The first 7 rows are patterns. Each new row is the sum of 2 different patterns, raised or lowered, with some noise. Before adding, each is slid sideways (what falls off one end comes back at the other) and multiplied by a number that may be negative. Names go in the order of the patterns.
Known rows, each followed by the names of its patterns:
[  1  10   1 -11  11  13  -5 -11 -11  -1 -10   5   6   8  -6  11   3  -8
  13 -13   7 -13  13 -11  -3 -13   1   6  -1 -13  -4  -9  12  -2  -2  -3
   2   3   7 -13   7   3  -5]	sus
[ 13   3  -6  -7 -10  -5  -7   9   5   0  -4  -3  -4  11   7  13  -8  -7
  13 -10  -2  13 -10   5   6  -4  11  -3  11   7   8  12   5 -11 -10 -11
  -6  10  11 -13   6   1   3]	Mer
[  5  -5  -7   0 -12   6  10 -12  -5 -10  -4  -6  11 -13   5   3   5   7
   7  -2  -6   0  -3   1   3   3  12  -7  11  -6  -3  -4   2  -2   7 -13
 -11  12   2   3   9   0  13]	fub
[  4   3  -7  -6  -5   7   1   2  11  12 -10  -4  -8   2  -2  -7  -3  -7
 -11   0  -4  -1   1 -13  -2  11  -5  10  -8  -3  11  -2  -8   9  12  -4
  -4  -3  11  -4  -7  -9  -5]	tob
[  0  -7  13  -7 -11  -1  -4  -2  13   4   0  -5  -4 -10  -9   5   9  -4
  11  -7  13   0   8  10   6   5 -12   8 -11 -13  11  -3  -2  -4  13  -7
  13   4   4   1   0  11   5]	voda
[ -2   5  -3  -3  -5 -13  -9  -2  -9  -7  -8 -10  12  -2   4  -4  -6  12
  -2   4   3  -7   4   6  -1   0  10  -6   2   6  -7  11   8  10  -1 -12
  10 -10 -12  12   2  -1   6]	por
[  5   8 -12  12  -8  -1   4   9  -6  11  -2 -10  -5  -2  -9  -3   5   4
   3   0  -5   3  -8   4   0 -13  -4   6  -7 -12   5 -12   0 -11  13  -4
   9 -13  -8  -7 -11  10  10]	sos

New rows, each followed by the names of its patterns:
[ 10  -3   2  -5   7   6 -13  16  -4   1  12   4  -1   7  -9  16   6 -10
  -3  -6  -6  11   0   7  11   3  -3  20  -3  -4  12  -1  10  10  12   0
  17   4  -4  -3  -2   1   7]	Mer fub
[-12  -6   5   1   1  -3  -3   4   8  -3   3   2  10   2  -6   0  -8 -11
  -1  -9   5   5   2  -1  -1   1  -4  -5   0  -4  -5  -6  -8   0   8 -10
   5 -12  -1   7 -10   2   5]	tob por
[ 15 -15   3  14  -4  -7  16  13 -10   4   7   9 -10 -13  -9 -10   8   7
  -1  -8   3  10  -3  12   3  18 -17   6 -14   1  -9  -5   2  -6 -18  -1
  -8   9   0 -13  -3  14  -2]	sus tob
[ 22  -7   1  17 -20   9   3  -7 -12  13 -22 -14  -1   2   0 -23  -2   6
  15  -9   3   7   6   7   6 -20  -5  -2  -6  -8  18  12   0 -12   5  -7
   8  -7   9  -9  -7  -5  -7]	tob voda
[-13 -11 -20  -6 -29 -25 -11 -25 -29  -5 -14  -7 -20 -17 -15 -23 -18  -7
 -23 -18 -21 -24   1 -16 -24 -15 -29  -2 -15 -24 -14 -14 -22 -22 -14 -13
  -8 -31 -12  -6 -14  -6 -15]	tob por
[19  4  2  1 -1  6 24 18 25 13  2  9 24  2 14 15 -3 16 16 24 11 18 11 11
 11 15 21  7  7 -2 -1  8 10 22  0 17  6  5 12  7 12 18  3]	Mer sos
[ -8   1  15   3 -17 -20   3  -5   9  -3  12   2  20   8 -10  10  -6  12
  -7   8 -11  -4 -20  -9  15   4  -6  -5  -6  18   2   5   8   2   7   9
 -13  19   6 -14   6   1   8]	sus tob
[-14   7   1   0   2  -2  13   1  18  19  -9   6   5   1 -15  15  -5   5
   0   5   8  -4   4  11  10  -4  10  13  13   8  -1  -3  -5  10  10   1
  14  17  -5 -10  10  -3  12]	tob voda
[-11   5  15   0  14   7  -6  11  -5   6   0  -8 -12  12  -3 -11   1  -5
  -6   8  -7   4 -15  -1  -8  -6   2   9 -11  19   1   2  -3   4   2   4
  -6 -16  10  -6 -14  18  -8]	fub voda
[-13 -11  -2 -11 -10   1 -18   0   5   1 -14 -14   7 -21 -10  -1   0 -20
  -2 -17   2  -5  -7  -6 -27 -24 -14 -21  -7 -24 -12   1 -13 -13  -9 -23
   0  -3  -3  -5  -8  -5  -8]	por sos
[-14 -17 -11 -20  -5 -10 -12 -16 -16  -8 -10 -11 -10 -17 -13 -26 -23 -16
  -9 -14 -24  -5 -21 -22  -6  -7 -12 -18 -15 -21 -23 -16  -9 -22 -19 -13
 -24  -1 -14   0 -28 -12  -6]	sus Mer
[-18   2  -5  -3  -9  -8   4   7  11 -13  -8   7  -9   4  -8 -10   8  10
  -1   9   3 -13  10   8   1  13  10   0   8 -14   6 -13 -17   5   3   4
   4   0   2  -5  -5 -14  -7]	fub por
[  4  12  11  -7  -2  -7  10   6  23 -12   1  18  -1   8  20  -5   5   9
  -2  14   4  15  18   6  22   5  -8  -8  -4  -3  18   5 -15  17   7   8
  20   6   7   1  -8  -6  -3]	Mer fub
[-18  -9  -7  10  -1   3  11 -18  21 -17  11  -7  14 -11 -18  -9 -14 -10
   6 -19 -10 -15  21 -12   6  -3   2   0   3  -6   8  -1 -15   9  -1 -14
 -17   3   6   4 -12 -15 -10]	sus voda
[ -5  10  11  -3  -4  -2  -5 -20   8  -8   1 -17  -6   1   3  13 -11   6
  17  -6   5  -5   2 -15  -4 -23   4  -1   5  -3  -8   1   2  11  -1   4
  12   1   2  11  -9 -14   4]	tob voda
[30  9 25 37 28 22 15 16 22 22 20 20  8 32 16 25 19 26 20 22 36 13  2 24
 33 35 26 38 22 14  8 30  5 23 22 10 30 10 32  6 41 20 42]	sus voda
[-15  18   8 -18 -13 -13 -22 -12 -12  -2  -4  12 -12  17 -10  -7  15   4
   8 -13   7 -27  -6   0 -11 -12 -16   0 -11  12  -3   1  -5  -8   1 -13
   1 -23  12 -10 -10  -9  -6]	fub voda
[ 15 -21  -7  -1  14  -7  -1  -4   1  -3  -6  10 -24 -17  -3 -24  18 -22
  14 -16   1 -11  12 -16 -10   3  12   0  11 -14  -9  -7  -6  -7  -3 -15
  14 -17  -7  11  -2 -20   0]	sus sos
[-16   2 -16   0  17  -8  10   8 -11  13  -4  -5   2 -17  -3  -9 -10 -10
 -15  -9  19   9  14   4 -12   0  11   0   3  -5  -6   3   6   8  17   3
  10  -2  -7  10  10  11   3]	Mer por
[  3  -7  11 -19  -4 -21  -4 -21 -17   0  -5  20   1  16 -25  -3  13   5
  -4 -10 -14   8   7  13  -5   4   7  -8  -9  -4  -6  14  -6 -16  -5 -16
  -4   5  -5  -5 -12 -10  18]	sus Mer
[-13  -9  -3 -18  -7   5  -5  11   6  -3 -13  -8   0 -14 -18  -4  -5  -2
   4   0   2  -3 -13 -14 -17 -11  -6 -11 -18 -16 -23  10  -3 -11  -3 -10
  -3  -1  -5  -6  -9  -9   2]	Mer por
[ -2 -16  10 -18  -8 -17 -16  -6  -7   4 -15   4  14 -13   0   6   7 -22
   2 -20  -5  -9  -9  -5 -18 -15  -3   1 -15   3  -1  -4   7  -5 -10 -12
  -5   9   0   1  10  -1 -14]	tob voda
[-10  -3  -8  -3 -21 -15 -14  -7  -3  10   7  -6 -12   6  -9 -14   2  -7
 -13   1  -8 -13 -16  -9 -12  -3  -9   2   3  -5  -7  -1 -19  -4  -5 -12
  -6   6  -5 -17  -6 -11 -12]	voda sos
[  4  -9  10  -1  -7  15  10  11  -4  14  -7  17   7   3   4   0   7  10
   2  -2  17 -10  -6  11  -1   9  11   6  11   0  -4   2   4   7  10   0
  23  -5  12  -2   9  16  11]	tob voda
[ -1  -2 -14  -9  -7  -4  -8   2   6 -17  12 -18 -13 -16  -2   3  -4 -10
  -8  -1  -5  -1  -1  -4   5   2  -9  -8   4 -10   1  12 -11  -5  -8 -17
  -9   3 -15   5 -10   1   0]	fub por
[ -4  -9 -14  -2   0  -6 -10 -27  -7 -21   8 -16 -13  -3   4  -9 -13  -6
  -9  -5 -20  -4   1   2   7 -17  -1  -6  -5  -7 -13 -10  -4 -28 -28  11
  -1   2  -2  -5   8  -2  -6]	fub tob
[-15 -12  -7 -20 -12  -8  -9 -19 -12 -11 -19 -28 -15   0 -27 -25 -29 -23
 -17  -6 -30 -17 -18  -7 -11  -9  -9 -10 -23 -21 -22 -12 -16 -14 -22 -14
 -28 -18 -23 -15 -17 -21 -26]	fub tob
[  5 -22   4  -6 -12 -10  -7 -21 -10   2   6 -11   7   3 -18 -11  -8  -9
  -1 -11   3  -8  -2  12   3 -10   5   7  -6  10 -13   5 -20   0  -9  -2
   1  -2   1 -11 -17 -14 -12]	por sos
[  5 -13  -4   0   7  -3 -10   3 -14  -3  -8  -7 -24   1  -9   6  11  -5
  -5  -6 -13  -2 -11  11 -29  14 -10 -13 -20  -7 -24  -3  10  -2  -2   3
  -6 -15 -21  -3 -17   4  -7]	fub sos
[-10  15   1 -17   2 -19  -6 -15  15 -26 -12 -25  -9  -4   2 -28  -6 -12
   9  -2  -3  -8  -8  -2   0 -18   5   0  -3 -10  12  -8 -19   3   9 -12
 -11 -24 -14  -8   2   2   9]	sus fub
[  6 -16 -14  -4 -12  -5  -9 -21   3  -9 -16 -11  -7 -13  -7  -7 -14 -14
   1   3  -3  -9   4  -9  -9 -20  -5 -19 -18 -11 -12   4  -9   0 -18   4
  -5   5  -1 -13  -6   2  -6]	sus tob
[17 15 11 19 22 27 19  8 32 26 16  2 23 15 31 31  7 11 17 20 18 22  8 20
 11 12 33 28 25 12 21 22 22 28 31 28 17 29 13 27 18 11 21]	fub tob
[ -6   1   8   2   9  -7   3   0 -13   8  -3   6  -3  12   7   0 -12   5
  11 -17   2   1  -1  -2  -4  -1   2  17  -7  17 -11   0   5   4   4   6
  10 -10   6  -6  -6   4  -7]	sus fub
[-11   6 -19   0 -10 -14 -11   6 -18   2   0   7  -4   7   3  -7  -6 -15
   0  -6 -16   9 -12  -6   4   6 -16   9   7  -7   6  -5  12 -14  -3 -18
  13  -1  -6   4 -17 -16  -2]	voda sos
[ -3  18  11   4   8  -6  13   1  11   7   4   0   3  13   7  17   5   6
  19   2  12   8  15  -3  -3  21 -12 -11   9   4   1  18  -6  12   4   5
   5  -3  -5   0  -4  -3  -3]	fub por
[ 17  -8  21  27 -10   6   2   8  -7  23 -13   9   6  11  14   4   3   3
  15  -4  14  19  11  21   5   5   1   6   9  13  15  20  -5  -8  20   1
  16   4   8  11   3   0  -2]	fub voda
[ 10   8 -11 -10   4  -8   1   4  -2  -3   2   6   9  -9  12  12  -1  15
   1   1 -20  -6 -14  15  12  -4  11  -9  -9   1  -7   5 -17  -1  -4 -10
  -4   6 -13  -3   6  -1   7]	Mer sos
[ -3 -10  -4 -15  -6  10 -16 -22  -7  -4  -1 -11   9  -9 -13 -17  -4 -20
  -3   4 -11   0 -18  11 -26   2   3  -3  -5 -10 -10  12  -6   8 -14   0
   3   0 -16 -17 -21   0  -7]	sus Mer
[ -1 -15 -16   6 -23   9  -9   9 -12   5 -16  -7 -18 -20   0  11 -16   3
 -18  -6   3  -4 -15 -17 -24  -3 -22  -4  -1  -9 -21 -11  -3  -9 -14   6
  -6  -7   3  -8 -16  -3 -24]	sus Mer
[  3 -10  10  12   6   4   5 -15  11   5  12   7   0 -10  16   5  -9   5
   5  -2   8  11  -6   4   4   5   5   1  17 -10   1  10  -1   8  -4  -3
   9   6 -11  -2  11 -10  14]	fub voda
[  0 -12   8   4  -9  -3  -2   0   4 -11   0   6   8   5  -1  -6 -12   9
   6  -3   3  -1 -13  12  -9  -9  -5  -8 -14   2   1  -6   4 -10 -10 -12
 -11  10 -17   8   8  -6  -5]	fub por
[-17 -18  -6  -3 -27  -2 -11 -14  -7   0 -18 -11  -2 -11 -13   3   0 -17
  -4 -15   1  -4  -5   5  -8  -4  -6   0 -22 -12  10 -15   0 -11  11 -25
   4 -14   6  -1  -3   9 -13]	voda sos
[ -6   4   7  -1   1  -1  -3   0   5  -3   3 -13   8  -3  -1   4  -2  -6
   5   7   3   8 -12  -3  -8  -8   9 -19   3  -3  -2   1  -4 -12   6   5
 -17   1  -6 -13   3 -19 -12]	fub por
[ -1  11  -4   3  17  -7  -4   5  10   8  -5   6  -3  -8  -9   1 -13  10
   8  -5  12  -6  23  -9  16   7   9   6   4   3  15  14   6  -5   8   0
  14   8   9  -5   5   5  -6]	sus por
[  0  13  12  11  -4   2  -2  12  19  17 -16  -1   6   0   2   3  -7  13
  -2 -14  16   3  14  -3  13  19  14  -5 -12 -12   1  16  17 -17   6   0
  -6   2  13  -1   2 -11  -3]	Mer tob
[ -7 -10  -1 -14 -27 -29 -22   6  -6 -34 -17 -17  -9   2 -18 -25 -25 -17
 -19 -18   5   3 -23 -21 -23 -16  -5 -13  -3 -28 -33   0 -28 -17  -1 -35
 -11   3 -24   6 -24  -6   3]	Mer tob
[ -8  15 -11   2  -7 -15  -8  -2  10 -10  11  10   1   4   9   5 -13  20
 -11   3   3  -2   7  -3  -1   4  18 -13  13  20   0  16  12  -1   0  -4
  16   1   7  21   0  -6  12]	voda por
[ -9  -5  -3  -3  -4  -5 -13   0   4   2  12 -19  -7  10  -9  -9   0 -20
  -3   9   7   8   9   6 -13  -9  -3   2   4  -1  -6 -11 -12  13   7 -17
  10   7 -16  14  -7   0  -7]	Mer sos
[ -2   1  12 -11  -5  24   0  27   1  24   1  22  18  30   8   6  10  21
  23  20 -11  14   4  18   9  -3   3  28  -6  -3  17  12   2  -1  22   4
   4  18  17  17  15  23   8]	sus tob
[ -5  -3  -6   5 -13  -5  -6 -19 -14   6  -4   1  -2  -8   1   0  -4  10
  -2   3  -7 -14  11 -10 -23   6 -13   1   0 -17  -1   0 -15 -20 -10  -8
  -5 -21  -7  -5  -4   4 -11]	tob por
[-11 -19   6  -6 -12  -2 -18 -16  -7   0  13 -20  -4  14 -23  -9   2 -19
  -1  -7  -7   4  -4  12   7   0   9   3  -7  -5 -24  -9  -2   4 -10 -13
  -5  -8  -1   1 -14 -17 -13]	Mer por
[-15 -23  -7  -7   6   9   8  -3  -3  -5 -11   9 -13   5 -25   0 -26   1
  -9 -15   9  -2 -25   1 -16   1  -2 -16  -3 -11  -8  -6 -25  -3   8   0
   5   9 -13 -22  16   2  -9]	sus Mer
[ -2   0  -8   1 -15  -8  -9 -14  -7 -14 -11  -7 -17 -10  -9  -8 -14 -11
 -10  -4  -7  -9 -17 -15   0  -2 -19   3   6 -17 -12  -9  -4  -8 -15 -11
  -9  -1   2  -6 -10  -4   1]	tob por
[ -4   8  -7 -10   1  -7   4  12  -3   2 -13  10   4  -6  10  15 -10   8
   1  -9   0  -2  -2   2   9  13   9   2   4   8   1  12  -7  -6  -4   9
   1 -14   6  -9   0  -2   7]	por sos
[  2   4 -21   0   2 -15  -5  -4  -1  -5  -7  10  -2  -8   8   7 -13  15
 -14  -5 -16   7 -18  -6  -9   1   4  -3 -16  -4 -16  10  -3 -13  -8   3
  -6  -4 -10  -5  -1 -15   6]	sus sos
[ 24   9  17  13   8  10   3  14 -14  10   2 -16  25  -2  13  -8  25   2
  27   8   4   8  15  17  16  -4   0  17   2  -4   3  -4  14   9   6   9
   0  -6  -3   7   1   2   7]	sus voda
[  5 -14  -4 -27 -20  -9 -10 -14   3  -6 -25  -8 -11 -25  -4 -15  -4 -18
  -2 -24 -10 -28  -7  -8 -24 -24  -8 -24 -13  -8 -24 -13 -21   3 -10 -13
 -18 -17 -21 -22   4  -2 -14]	sus sos
[  7  -7 -11  -8   8  -9 -10 -13 -11  11   1  -2  -7  -9  13  -1   4  10
   5  -4   1  -6   2   5  -9  -1  -1 -13   8   3   6   1 -16   5   2 -12
  16  -5  -1  11  -3  -2   4]	tob por
[ 15  -2   6  10 -17  20  -5  17   0   1  -3   4   9   0 -17  -6  -4   9
  -1  -3  -6  16   6  15 -11   7  17  -1   9  17   1  -1  21  17   1   2
  -9   5   0   5  19  20   8]	sus por
[  9  12  -5   2  -8  -9  -2   0 -17   2 -17  -7 -14 -11   1 -18   4  18
  -3   9   5  -6 -21  15 -17  -5  -7 -13  -4  -5   0   6   8  -7  -3   4
  -1   5   2  -8 -14  -7  -8]	Mer voda
[-14   2 -20   5 -25 -11   0  -3 -10 -15  -1  -4   2  -1 -14  -6  -7   0
  -7 -11 -18   8 -18 -17  -6 -13 -17  -2   0 -16 -22  -8  -8  -8  -5   2
 -15  -6 -20   3 -16  -7   3]	sus voda
[-18  -5  12  -2 -23  13  22  12   5  13 -15  -7  -6  11  -5   8  18 -16
   5  -1   3  -3  -1   4   5 -10 -10  -3  25  -4  20   3  -7   7   6   3
 -14   1   1  -9  -5   4   0]	sus voda
[ -3   2   3   2   4  -4 -20  16   0 -11  -7 -14  -8   4   1   9   5   8
  -2  -2  -2   7   4   7  -7 -17 -13   2   8 -11  -1   0 -18   4  -2 -11
  -2 -13   0 -19  -4 -11 -17]	Mer por
[ 16 -14  10 -13   8  -6  -1  -9   7   0   3   2  -3   5  10   2  13   1
   0  15  24 -12   9   6  11   2   8  -2 -10  19  20  -6 -11 -10  10  -4
  13  20  24  -9  12   2   0]	sus tob
[  4   5  15   1   0  12   4   0  16  -3   4  -5  15   3   1   9   3 -11
   8  -5   0  13  -6   8  -6  -4  -6 -15   4   7  18  16  12  -7  -5  11
   8  10  -7  -9  -1   3  10]	Mer fub
[12  2 -3 20 15 34 19  2  2 27 11 20  0  8 13 14 21 32 19 10 15 21  9  7
  7 16 -6 11  7 29 15 11 26  9 13 11 15 -3 29 -7 15 -8  8]	sus Mer
[15  1 15  6 13  3  1  0 -7 11 10  0 -2 15 -1  7 14  7  2 12  3  1 -3  1
 25 -8  7 15 -7  3 15  3  6 -1  5  1  5 20 20  5 21  7 22]	voda por
[ -1  -9  10   2   4   0   8 -15 -10 -10  -2 -14  12   0 -11 -10  -7 -14
   6   7  12  -8 -10   4 -10 -11  11 -13  -9  -1  -3   1 -14  10  -7   4
  -1  10 -16  -6 -22 -15   1]	Mer sos
[ -2   0 -13  -9 -10 -11  -4 -19  -7 -23  18 -14  -2 -16 -10  13  -6  -9
  -4 -16   9   0  -6  -5   6  -8   3  -7  -6   8   0   5   2 -16  -1  -5
  -8   5  -9 -12   1 -12   4]	sus por
[  4  10 -10   1   7  -1   3   4  -5   6  -4  10  -1   5   3  -3  -7   8
 -16  -2   0   2  -4  -1  -4   4  11  -9   2  10 -15   5   9  -5 -13  -2
 -12  -6   4 -10   3  -5   0]	fub voda
[ 8  1 19 15 13 20 28 -1  8  9  8 18 12 16  5 -7 18  0  2 20  2  8 24  5
 21  2  6 16  0 -2 16 13  3  1  1 28  6  8  0  2 22 12  9]	tob por
[-10  -5  -3  -4   1   0 -19 -14  -4 -18  -8 -12   5   1  -9  -6  -6 -18
 -11   3 -10  -8   4 -13  -3 -13  -1 -15   3  -8   5 -10 -10   1   3  -8
   4  -6  -9   2  -4  -1 -17]	sus sos
[-13   0 -12  -4  13  11   1   9  -5 -13   6   9  15   3  12 -12  21  -3
   3   3  -2  -2  -5  10  -6  -5   8  -3  -3 -11  15 -13  14   5   7   0
   4   1  15  11 -13   7  -6]	fub voda
[ -5  -7  -6   1  -8 -23  -3   5 -15 -20 -20 -14  -5  -2   2  -1 -13  14
  -4  -8   7 -21   3 -12   6 -15   0 -20  -3   4 -10  -9  -2  -5   3 -15
   0 -15 -13   5   2 -17   6]	sus por
[ 12  15  15   9 -16   0 -15 -12  19   8 -10   4  12  -2  21   6   0  -2
  -6   6  -1   9   1  11  -6  -8  -2   8   6  22  -2  -4   9  -8  -7   7
  -2  12   4   7   6  10  11]	Mer voda
[ 12  -2   1 -11 -12  -3  -7  -8   2  -6 -12  -8 -18   7   5  -6  11  15
  -6  -2 -13 -19 -12 -15   7   7 -10  13   5   0  15   4  -1   0 -25  -7
 -15   7   6 -16  -6 -11 -11]	Mer por
